There are 5 hidden switches. A switch that is on adds its own fixed numbers to the row, and there is some noise. The rows also spread widely along 4 directions, which tell nothing about the answers.
Some rows, each with its switches (1 for on, 0 for off) after it:
[  7 -19  -1 -26   1   3 -38 -17  23  24  17  11  23 -40 -37 -11   3  43
 -10  -4 -20]  0 0 1 0 1
[  8 -46 -29 -54   3 -21  -2 -29  25   9 -40  -5  26 -45 -49   9 -10  54
  17   5 -15]  1 0 0 0 1
[ 18 -40 -48 -41  11   3   8   0   8   7 -46 -10   3 -22 -58   9  -3  37
  19  15  -1]  1 0 1 0 0
[ 27 -18   5   0   2  -5 -29  -9  24  32 -15 -10 -17 -46 -47  -2 -11  52
  16 -37 -21]  0 1 1 1 1
[ -5  13  13  -2   9  18 -44  10 -10  32  54  11   1  -2  -9 -23   0  21
 -28 -15 -14]  1 0 1 0 0
[ -1 -26  16 -26  15 -12 -36   3  10   8  12  -8  19 -37  -5 -23   9  -1
  16   4   3]  0 0 1 0 0
[ 28  -9   5   6  16   7   3   7  21   1 -42 -43 -30 -19 -31   7  -5  32
  17 -17 -24]  0 0 1 0 1
[-13 -35  -2 -19   0  -6 -21 -12   5  17  10  13  24 -27 -37 -13   1  56
  10 -12  -6]  1 0 0 1 0
[ 20 -16  28 -22  31 -26 -34   6   7  11 -21 -42  -6 -60  -1 -22   0 -24
  39 -14  -2]  0 1 1 0 0
[  5 -38  -3 -27  -7 -21 -15 -17  13  14 -16 -10  13 -36 -20   4   5  10
  25  -4  -4]  0 1 0 0 0
[ 29  20  -9 -32  10  10 -47   9 -19  41  24 -11 -25 -20 -14 -12  -5 -11
 -14 -14  12]  0 1 1 0 0
[ -3 -13  24   3  -6  -6 -30 -12  10  35  35  23   7 -19 -25  -3   3  36
  -3 -28 -25]  1 1 0 0 0
[ 30  12   7 -19  13   1 -27   9 -22  20  -9 -38 -34 -15   5 -16  -6 -24
  11 -27   9]  0 1 0 0 0
[  6  16  30 -11  18  11 -33  15 -17  10  20 -24 -15  -5  19 -33   5 -11
  -9 -19   9]  0 0 0 0 0

New rows. What belongs after each?
[-12 -53 -22 -33   4 -15 -12 -10  28  15  -2  19  43 -32 -52   4   7  49
  21  15 -10]  1 0 1 0 0
[ 34 -13 -41 -43  -3  10  -5  -6 -11  23 -36 -27 -30 -10 -29  14 -11  -3
   0  -3  13]  0 1 0 0 0
[ -1   0   0  -5  -4   1 -47  -7   8  52  53  37   4 -21 -33  -4  -1  35
 -18 -17 -21]  1 1 1 0 0
[-17 -35   1   8 -19  14 -15  -6   6  23  25  22  10  -1 -29  -1   8  66
  -9 -14  -2]  0 0 0 1 0
[ 26 -14  12  -8   1 -17 -17 -17  12  24 -30 -31 -24 -44 -39  -1 -13  46
  16 -37 -11]  0 1 0 1 1
[ 19 -12 -31  22 -19  37  -6  -1  15  29  -5   3 -22   7 -70  21 -10  97
 -19 -27 -26]  0 0 1 1 1
[ 30  10  15 -12  28   8 -11   8 -12   7 -42 -66 -44 -31 -15 -27 -10  22
  15 -40  -2]  0 0 0 1 1
[  0 -17   6  -6  -6   3 -29 -15  31  22  19  15  18 -26 -34  -1   9  54
  -9  -7 -20]  0 0 1 0 1
[ 34 -13 -58 -46  -1  25 -13  -6  11  27 -24 -10 -10 -11 -51  19  -8  45
 -22   7  -3]  0 0 1 0 1
[ -1 -12  36   5  20  -1 -23  11   7   4  16 -13   7 -25  -1 -21  14  11
  14 -10  -8]  0 0 1 0 0
[-17  -5  22  -1   4  13 -52   5   3  28  55  19  10 -17 -14 -30   6  42
 -14 -22   1]  0 0 1 1 0
[  3 -38 -22 -17  -4   3 -19  -6  17  12  -5   5  10 -24 -55   6  -3  57
   7   6   2]  0 0 1 1 0
[ 19 -11  12  15  20   1   6   8  23   7 -28 -27 -19 -21 -49   6   2  56
  14 -24 -45]  1 0 1 0 1
[ 16 -14  32  32  24  -3   5   8  30   4 -20 -19  -7 -27 -46  12   3  63
  24 -28 -50]  1 0 1 0 1
[ 28  -4 -18 -38  -3  -2 -45 -24  -1  35  -7 -17 -24 -44 -33 -10 -17  32
  -4 -39   1]  0 1 0 1 1
[  8 -29 -22  -3 -27  17   2 -23  20  22  -7  12   3   2 -52  33   5  72
 -15  -2 -20]  0 0 0 0 1
[ 60  -5 -78 -44 -18  27 -14  -7   8  49 -28  -3 -39 -12 -70  38 -21  46
 -23  -7  -9]  0 1 1 0 1
[ 11 -37  -4   8   2  -5   6 -11  38  11 -23   8  11 -24 -65  17   8  78
  14  -7 -42]  1 0 1 0 1
[ 31  -1 -25 -45  -2   6 -23  -6 -17  26 -11 -22 -26 -10 -14   2  -9  -6
  -5  -9  18]  0 1 0 0 0
[ 36 -21 -55 -41  -6   4 -29 -18  15  49 -21   8 -13 -42 -82  17 -24  70
  -3 -24 -15]  1 1 1 1 1
[ 13 -29  18  27   4 -15  -5   3  21  21  -9  -2  -5 -23 -48  13   4  43
  25 -23 -34]  1 1 1 0 0
[  6 -17  41   6  37  -8  -7  14   8   5  -5 -28   0 -34 -18 -21   8  22
  28 -17 -21]  1 0 1 0 0
[  6 -21   2 -12   4 -18 -12 -10  10  18 -14 -10  -3 -26 -30   0  -1  22
  24 -19 -12]  1 1 0 0 0
[ 14   3 -12   4  -3  40  -4  16  -6  21   9  -7 -23  17 -27   9   3  34
 -18  -3  -4]  0 0 1 0 0
[  1 -25 -24 -41  19  -6 -34   3   2  24   6  14  16 -37 -45 -23  -6  36
   3  -9   2]  1 0 1 1 0
[ 17 -35 -23 -58   6 -20 -38 -14  17  29  -9 -10  14 -54 -25  -4  -6  -4
  17   5   6]  0 1 1 0 0
[ 37 -34 -16  -8   2  -4   9   4  14  10 -56 -34 -25 -20 -44  25  -3  18
  32  -6 -14]  0 1 1 0 0
[ 16 -14 -58 -63 -16   6 -52 -16   0  65  39  44  12 -24 -51  12 -13  32
 -30  12   0]  1 1 1 0 0
[ 13 -26 -30  -3  -9  31  -3   9   8  21  -9  -5  -9   4 -59  11  -7  61
   2  -5   0]  0 0 1 1 0
[ 12 -31 -36   1 -29  33 -17 -15  25  30   7  23  -1  -6 -75  27  -4  96
 -24 -12 -17]  0 0 1 1 1
[ 40  -2   4  -4   6   2   2  -7  10  21 -44 -38 -43 -20 -30  10 -10  26
   9 -29 -26]  0 1 0 0 1
[  7 -39 -10   0  -4  -8  -3  -6  28  26 -17  10   0 -21 -58  25  -4  52
  24  -8 -27]  1 1 1 0 0
[-17 -32  37   6  16 -29 -35 -13  41  21  17  23  37 -62 -47 -17   4  79
  17 -31 -37]  1 0 1 1 1
[ 23  -9 -31  -6  -9  20   0  -1 -12  41  -9  -1 -36  10 -49  30 -10  42
 -13 -18 -18]  1 1 0 0 0
[ 18  -8 -27 -68  11 -15 -43 -18 -12  38   2  -7   2 -46 -16 -15 -10  -7
  -1  -3  17]  1 1 0 0 0
[ 19 -43 -37  -7  -7  11   6  -7  33  16 -37 -12 -10 -21 -76  18 -13  85
   6  -9 -21]  0 0 1 1 1
[ 34  -3 -32 -51  30   0 -27   1   1  27 -18 -21 -15 -36 -41 -10 -12  31
  -3  -7 -10]  1 0 1 0 1
[ 12 -32 -45 -45 -20  -1 -43 -17  10  50  11  29  11 -36 -54   5 -13  39
 -10  -4   8]  0 1 1 1 0
[ 22   1 -33  -5 -11  22  -5   0 -13  38  -7   5 -33  13 -42  19 -14  41
 -13 -23 -15]  1 1 0 0 0
[ 23  -6  11   5  19   5 -12   5  11  14 -20 -35 -26 -30 -37  -8  -7  49
  17 -28 -23]  0 0 1 1 1
